The rows of a group lie close to one hidden flat surface of 7 dimensions, which may be shifted away from zero. Surfaces can cross.
In the rows, 128 means zero.
Known rows, each followed by its group:
[113 137 105 162 101 129 102  80 139 164 135 140 119  67 120 119] : K187
[125 110 146  87 156 111 162 129  73 130 203 130 129 142 109 150] : K767
[145 146  86 141 148 120 102 116 163 144 217 161 165 182 109 117] : K617
[156 100 181 126 106 111 144 162 145 143 123 139 144 180 131 148] : K737
[ 59 121  82  83 175 142 149 137  89  78 157 106 118 143 102 100] : K512
[121 124 125 134 145  92 151  85 108 160 185 123  98 126  68 171] : K968
[137 130 121 139 105 137 100  94 158 167 102 123 123  64 152 129] : K767
[123 118 130 148  89 178  87 144 114  95 153 111 144  99 140 117] : K767
[ 74 157 155 110 112 140 154 122 134 132 143 136 141 129 172  48] : K617
[109  90 127 180  94 136 106 121 151 138  85 110 136 112  58 159] : K187
[171 151 139 129 151 103 141 113 101 152  95 164 129 107 131 165] : K767
[129  87 137  76 163 166 122 110  87 152 174 107 158  59  95 172] : K767
[122 132 133 131 120 162 125 158  93  74 156 111 136 135 146 109] : K767
[ 95 162 162 123 139 120 170  81 126 157 154 101  95  95 119 127] : K737
[157 185 120 173 122 143 109  88 140 143 121 143 129  84 149 125] : K968
[ 74 170 158 124 119 138 177 136 109  86 166  97  96 158 164  68] : K493
[128 140 129 148 134 135 120 163 114 116 156 192 205 194  99  99] : K963
[ 72 107 173 108 124 145 168 125 133 112  53  51  88  87 111 138] : K187
[114 152 120 120 137 131 135 115 138 144 178 141 140 141 145  94] : K617
[110  59 108  50 140 145 116 142 145 131 146  80 115 105 148 134] : K737
[111 151 159 141 163 128 169 130 155 145 147 135 179 189  71 123] : K963
[150 129 144 132 107  79 139 109  87 168 170 183 115 129 139 135] : K737
[ 96 158 104  83 175 189 118 106 149 136 100 117 169  61 153  82] : K963
[107 187 159 149 130 109 182 129 132 112 182 133 122 203 137  86] : K963
[106 113 173 111 160 127 183 131 118 117 167  77 120 163  68 164] : K493
[104 118 170 128 133 132 173 159 111  78 139  71 103 173  96 147] : K617
[176 103 115 127 150 133  98 125 101 142 146 138 153 108  81 195] : K512
[142 115  99  95 165 138 107 119 139 148 103 131 148  98 122 146] : K963
[109 160 112 170 125 132 131  67 132 135 145  87  79  81  94 155] : K968
[119 114 152 153  71 154 112 127 158 114 150  71  87 105 157 122] : K254
[136 118  87  85 148 111 115 144  80 113 161 170 130 139 164 111] : K968
[147 147 113 134 120 147 105 108 157 120  77  95  93  67 176 133] : K963
[106 164  80  83 151 113 122  70 108 169 143 161 104  53 185  81] : K254
[138  98 151 181  52  95 112 147  88 121  82 163 109 125 122 143] : K187
[139 149 109 148 121 156  91 140 119 133 118 197 209 115 134  87] : K963
[108 153 163 142 127 111 175 146 131  88 169  98 102 207 123 118] : K963
[127 123  53 115 176 142 100 125 112 110  99 141 146 111  91 144] : K737
[130 137 150 130 148 140 145 108 169 144 100  79 112 108 112 152] : K963
[157 124 109 122 127  72 125 102  97 177 139 194 122 117 135 145] : K512
[ 62 179 147 148 110 117 171 109 114 107 185 119 100 157 149  63] : K254
[143 158 122 115 132 152 124 150  96  94 133 142 136 123 189  98] : K254
[166 133 166 115 150 156 137 173 112  96 120 122 162 155 139 145] : K254
[ 97  90  97  47 174 149 137 140 134 106 162  74 113 126 134 121] : K254
[103 159  94 111 171 141 136 142 113  94 113 151 163 148 132  81] : K254
[121 133 175 190  73 129 134 163 137 111 149 144 152 197 108 102] : K617
[138  62 195 143  75 136 122 128  79 149 184 113 126  85  86 183] : K493
[118  72 132 111 152 133 135 166 141 104 121  99 153 185  53 164] : K493
[169  91 161 171 104 116 110 119 148 176 109 140 150 124  64 192] : K767
[ 93  86 150  96  90  99 131 103 117 192 156 161 125  87 146  98] : K493
[117  56 169 100 126  90 147 160 102 150  97 148 154 162  67 166] : K617
[102 148 162  99 156 124 175  91 129 150 161  85  95 105 120 137] : K617
[131 196 144 171 117 135 137 102 164 136 102 119 118 112 164 102] : K963
[129 151  88 139 175 118 135  95 123 127 185 119 120 147  63 175] : K968
[201 117 115 150 106 106  80 131 127 169  72 206 160 106 157 147] : K737
[156 122 181 120 134 104 157 133 125 165 146 159 165 161 106 151] : K968
[125 138 128 119 119 120 134 127  81 111 167 145 110 125 161 109] : K493
[161 137 119  40 207 187 133 166 147  75 160  57 134 133 185 135] : K512
[ 84 154 167 188  92 112 163 117 114 115 136 121 109 153  88 116] : K512
[153 138  96 141 100 112 101 136  94 118 133 184 127 124 165 109] : K737
[ 70 134  81 121 151 173 119 126 100  74 134  94 127 101  95 109] : K512
[128 118 152 162 108 118 127  79 156 193 113 122 122  84  77 165] : K187
[125  89 162 127 104 131 122 116 131 164 126 113 138  92  96 158] : K493
[138  84 148 152  79 133 105 147 105 128 137 141 140 120 111 150] : K493
[113 110 125  74 141 125 140 133  81 114  88 123 104  84 158 126] : K617
[101 127  74 148 104 155  98 115 125  84 106  88  83  78 138 114] : K968
[124 129 110  46 188 103 158 135 155 136 119 117 113 167 170 113] : K512
[189 135 134 177 107  92 107 122 126 164  75 188 135 126 118 173] : K767
[107 124 123 132 121  80 149 132  95 134 188 175 124 188  94 117] : K254
[129 164 102 166 116 121 122 119 100  98 179 143 106 145 133 116] : K968
[109  72 138 167  86 115 121 161 116 105 100 117 127 160  57 159] : K187
[126 179 104 180  98 147 105 144 105  71 108 146 120 129 172  78] : K737
[129 129 115 127 118 139 113 160 113  89 136 141 137 154 154 104] : K254
[160 125 111 163 128 153 106 142 137  89  88  94 121 119 113 170] : K617
[103 113 133  86 135 141 133  98 116 154 182  96 116  68 135 126] : K767
[148 169 148 186  88 174 113 155 132  70 124 102 129 137 163 110] : K512
[ 91 124 148 146 121 100 153  81 128 176 198 123 118 132  67 148] : K187
[136 145 120 163 127 142 134 162 112  53 180  94 104 186 126 135] : K617
[112 165 108 149 132 146 126 122 145 110 203 127 133 160 137  90] : K187
[144 213 198 212  96 103 174 117 107 131 130 172 132 173 121 114] : K737
[ 75 110  81  83 185 152 132 110 100 115 138  95 132  89  65 141] : K512
[146  85  93 125  98 104  76 135 114 165 106 199 155 112 139 126] : K493
[129 135 137 100 166 125 144  85 137 171 121 111 121  88 104 160] : K512
[143 139 140 159  99 140 117 176 114  88 128 151 151 168 155  95] : K968
[ 57 144 148  84 152  91 193  98 166 179 134 126 121 155 134  76] : K493
[143 134  80 115 133 153  84 153 116  89 103 152 145 112 179  96] : K968
[151 155 174 156 126 132 152 181  96  87 142 150 161 198 130 120] : K254
[119 101 125 137 120 125 117 109 136 150  90 118 124  92  95 148] : K187
[100 139 173 107 135 108 177 115 117 135 148 104  98 133 135 119] : K187
[129 102 118 105 122 100 133 145  89 123 194 159 120 163 132 123] : K767
[117 107 100 126 144 139 113 116 129 126 118 106 127 111  82 157] : K737

New rows, each followed by its group:
[145 137 156 157 122  85 163 137 139 135 110 138 112 190 104 148] : K767
[112 163 129 147  94 103 141 138  84  93 214 166 105 180 173  73] : K187
[ 95 129 197 142  92 138 165 125 110 123 173  88 105 117 121 121] : K493
[147 130 125 153 140  83 141 139 142 148 113 177 144 201  87 142] : K493
[ 89  54 103  76 128  88 121 141 142 173 124 179 158 167 111  97] : K493
[ 85  64 123 152  68  79 119 121  68 136 137 154  95 119  70 145] : K187
[141 121  32 100 164 136  77 103 113 126 109 146 118  67 140 139] : K968
[120 120  90 126 131 155  97 159 146  94 115 136 163 150 134  99] : K617
[125 127 187 165  98 129 157 159 130  98 160 101 128 194 110 128] : K254
[ 99 162 186 139 142 140 176 106 148 157 152 113 156 132 103 109] : K963
[148 159 122 169  92 108 109 113 131 145  92 167 117 110 166 109] : K512
[141 133 212 191  96 161 150 159 162 105 105  77 149 162  95 156] : K254
[152 158 196 165  86 126 151 168 121  86  87 123 110 159 178 108] : K187
[133 113 112 110 137 159 104 160 143 107  80 119 158 119 152 113] : K968
[166 166 152 195  85 111 125 107 153 134  98 126  91 123 155 140] : K963
[148 155 133 164  93 130 125 143  88  80 132 127  94 125 165 124] : K617
[151 138 100 111 155 135 105  96 132 177 101 166 156  69 138 133] : K963
[147 114 128 138  86  97 111 133  89 137 169 174 113 135 154 125] : K737
[107 161 131 140 168 135 154 119 144 138  89 143 173 147  77 120] : K254
[133 106 144 113  97  74 136  93  70 176 101 170  85  70 148 145] : K187
[148 102  96  98 143  91 110  86 158 198 102 148 117  90 124 158] : K767
[145 146 125 121 110  91 131 123  82 131 163 181 110 131 182 104] : K187
[128 126 117  69 166  96 147 110  80 137 179 140  99 122 136 144] : K617
[127 119 123 169  67 106 100 107 104 146  97 161 109  80 135 129] : K187
[163  97 100 136 102 156  66 132 155 131  96 120 128  85 153 149] : K254
[118  93 157 134  56  92 120 126  93 166 172 179 130 122 150 102] : K493
[124 168 129 127 118 111 128 115  78 149 184 208 163 132 164  75] : K963
[144 164 147 148 143 138 145  84 158 151 142  87 110  94 112 161] : K617
[106  82 143 150  74  89 133 118 180 162 174 113 100 170 105 127] : K767
[169 123 149 136 150 133 126  79 134 191 125 123 141  61  79 199] : K512
[ 98 129 144  86 121 150 136  98  82 141 219 114 112  66 161 107] : K767
[139 152 221 147 104  99 187 129 123 140 117 114  99 146 146 137] : K187
[112 130 177 116 135 142 158 114 154 139  63  68 106  89 125 144] : K187
[142  87 141 174  87 149 102 174 153  92 117  99 136 172 105 146] : K254
[ 52 171 159 156  97  87 182  83 116 150 129 132  86 135 124  76] : K512
[124  86 113  91 143 170 103 130  97 129 171 113 152  75 110 148] : K767
[ 69 112  76 134 101 150 103 138 106  77 120 111 107 107 134  87] : K187
[101  96  24 128  99 117  62 117  83 114 163 183 127  99 125  98] : K187
[144 201 194 171 140 117 187 128 117 108  86 112 109 158 129 136] : K767
[112 148  94 142 131 155 111 116 131  98 119 100 107 102 132 117] : K968
[102  88 159 149  75 144 116 156 131 112 127 120 145 142 118 110] : K493
[112 182 198 168  99 139 159  98 132 159 152 131 139 106 138  98] : K963
[133 106 157 129 102 124 131 152 120 126 121 136 133 146 127 126] : K968
[ 91 162 130 151 117 185 125 177 131  55 132 115 166 167 149  54] : K963
[128 119 115 170  72 107  99 105 100 150 115 165 111  93 129 127] : K187
[135 138 190 163 133 145 164 126 152 133  97  86 132 132  77 170] : K767
[117 152 143  94 138 109 166 126  61 123 195 143 105 139 162 109] : K767
[125  93 119  81 152 122 129 119 116 152  76 122 114  84 125 152] : K187
[141 188  89 154 166 139 123  77 132 136 157 131 122 104 107 143] : K968
[114 135  99  98 178 172 115 134 141 132 110 146 203 115 109 100] : K963
[119 149 153 140 135 127 142 122 117 164 160 189 203 144  95 105] : K963
[118 148 155  93 144 120 161 112 123 146 140 123 114 119 173 105] : K737
[112 101  70 142 111 118  83 100 156 152 114 140 121  98 109 127] : K254
[123 123 101  79 176 101 152 134 122 114 166 122 104 173 129 134] : K963
[ 81 127 113 136 161 179 130  93 116 117 120  72 135  58  54 152] : K512
[121 107 173 174  83 157 128 168 164  82 138  65 119 175 107 136] : K254
[ 84 127 120  97 151 176 137 144 148  78  68  59 112 102 142 105] : K187
[129 131 130 111 139 190 108 112 104 114 135 102 141  43 148 131] : K767
[145 191 131 150 135 118 142 104 105 134 180 161 124 131 147 108] : K968
[147 171  69 130 173 129 110 124 162 128  83 168 158 150 140 102] : K963
[144 127  66  98 199 107 121 144 156 123 110 143 148 188  99 147] : K963
[128 121 124 116 142 122 132 155 123 105 157 134 136 182 123 128] : K187
[187 101 133 164  92 115  92 166 115 119  54 168 139 134 135 157] : K187
[127 139 161 105 168 161 142  94 181 175  68  88 154  66 125 144] : K968
[120 112 167 196  62 126 126 160 121  98  87 119 114 155 106 134] : K187
[122 127  96  99 181 149 112 135 125 152 128 187 221 139  99 108] : K963
[133 130 133 132 122 106 127  81 175 190  94 123 103  93 131 144] : K767
[135  99 130 161  60 112  97 119 118 154 180 156 122 118 142 121] : K767
[179 115 186 121 139 157 137 160 127 122 119 102 152 132 136 171] : K254
[ 77 165 141 107 155  90 178  72 112 180 175 147 116 121 111 104] : K254
[ 90 172  98 200  67 117 107  89 144 138 126 156 102  99 153  68] : K254
[160 107 116 122 153 137 109 150 200 131  46 109 150 151 115 160] : K512
[169 150 115  91 137 108 125 147  94 116 126 178 124 139 208 108] : K187
[115 189 115 176 148 146 147  74 147 125 156  86 101 105  90 145] : K968
[ 79 166 168 130 113 167 162 144 108  78 173  90 119 134 173  63] : K963
[118 186 214 135 150 130 197  87 153 175 161  99 136 131 113 128] : K968
[152 143 140 165 113  98 127 139 110 142 161 196 161 189 110 124] : K963
[120 173 156 132 136 142 133  79 121 192 142 175 179  66 137  99] : K963
[108 118 173 121  85  99 155  87 110 172 199 115  81 100 144 127] : K737
[120 109 103  96 135 166 103 146 102  93 156 120 138 103 145 117] : K767
[102 138 135  91 148  85 164 103 124 168 154 155 115 142 136 105] : K493
[158  75 129 128 113 126 104 146 111 136 130 138 144 127  98 173] : K963
[133 103 115  77 170 121 133 149 122 122 108 119 134 145 123 146] : K187
[124 116  81 187  91  96 106 115  90 100 175 137  76 146  78 159] : K968
[163 103 136 135 126 124 107 116 151 169  33 129 133  70 114 179] : K187
[119 126 179 164 114 148 133 139 125 153 147 160 205 149  73 125] : K963
[149 152 110 123 130 147 110 115  84 111 132 132 112  64 168 131] : K493
[ 90 129  73  57 178 127 140 153 128  84 119 116 117 165 168  81] : K512
[149 137 148 168 124 140 122  91  98 154 148 129 134  66  78 178] : K512
[158 114 117 163 133  97 119 123 104 152 128 174 147 152  60 179] : K737
[134 158 110 117 165 125 134 107 164 141 106 121 124 125 132 130] : K963
[140 138 122 113 192 101 159 113 143 147 112 130 132 166  70 175] : K493
[147 192 131 130 144 139 136 106 151 140 188 141 136 137 178  94] : K187
[139 170 122 115 157 127 134  93 117 163 103 161 147  80 150 119] : K254
[181 156  94 162 183 122 123 159 131  85  89 141 144 193  78 181] : K493
[117 156 215 182 107 109 181  89 159 188 135 111 126 131  72 159] : K254
[126 116 121  73 154 113 152 183  91  75 141 131 121 186 159 109] : K187
[ 86  67 164 154  41 147 107 172 130 115 137 124 144 143 129  86] : K493
[ 92 150 139 176  82 151 124 121 161 105 123  94 108 120 142  91] : K254
[129 102  85 107 130 139  85  92 177 177  91 118 119  53 144 133] : K767
[141  88  91 107 118 155  81 139 145 114 118 104 117  87 160 134] : K254
[146 107 138  68 159 117 149 166 106 102  71 120 111 136 171 140] : K187
[146 120 115 118 143  98 125  89  83 173 163 166 130  94  89 170] : K512
[139 163 111 132 133 106 142 119 139 107 125 116  72 143 176 119] : K963
[ 85 163 167 109 151 137 172  75 161 173 153  98 128  92 139  97] : K617
[121  95 164 128  68 127 121 123 138 148 156 100  90  94 168 121] : K737
[115 126 116 163  72 108 107 128  87 115 132 163 107 120 144 104] : K187
[115 141 102 139  94 103 111  97  86 139 144 167  96  84 168  98] : K187
[115 174 155 141 120 138 150  90  93 128 180 119 102  85 149 112] : K512
[123 185 101 108 160 108 138 114 116 136 159 178 137 148 171  75] : K963
[167 127 118  76 172 145 133 178 141  80 141 103 133 179 171 129] : K512
[110 179 118 137 108 132 126 111 127 121 111 146 109  94 198  64] : K493
[155 140 168 180  68 127 111 128 141 141 103 145 129 116 160 124] : K737
[128 112 155 162 104 153 124 154 144  98 115  91 130 144 113 144] : K963
[149  87 101 125 134 172  81 147 124 110  89 105 149  79 107 168] : K493
[134 126 126 113 156 125 144 121 166 123 103  71  88 127 124 162] : K963
[120  84  97 100 160 163 110 175 125  76  71  94 136 133 110 145] : K617
[128 152 148 123 146 138 148  90 128 150 136  99 118  85 125 146] : K512
[172 187 110 143 145 122 122 125 145 134 238 177 157 195 157  96] : K187
[158 125  99 103 131  88 121 123  78 133 166 177 101 129 168 129] : K963
[ 98 135 181 123 110 146 159 129 114 115 165  84 114 112 139 111] : K963
[158 134 120 143 118 138  97 106 125 160 105 166 152  71 140 129] : K963
[ 82 169 106 166 101 151 120 118 124  93  91 123 107 104 153  72] : K512
[106 156 164 172 103 137 146 128 163 133 161 123 148 162 117  93] : K617
[134 175 172 145 128  91 168  81 131 183 167 149 116 133 130 126] : K963
[133 139 134 151 114 124 136 170 106  82 137 149 140 199 128 110] : K737
[149 134 153 174  75 134 105 131  99 139 138 168 147 102 150 120] : K963
[112  80 138  93 145 151 130 158 107 116 153 112 155 132  92 142] : K963
[ 88 154 110 173  67 128 112  99 101 116 161 145  95  95 159  75] : K187
[171 148 164 161  92 108 137 155 118 110 161 144 120 186 162 125] : K512
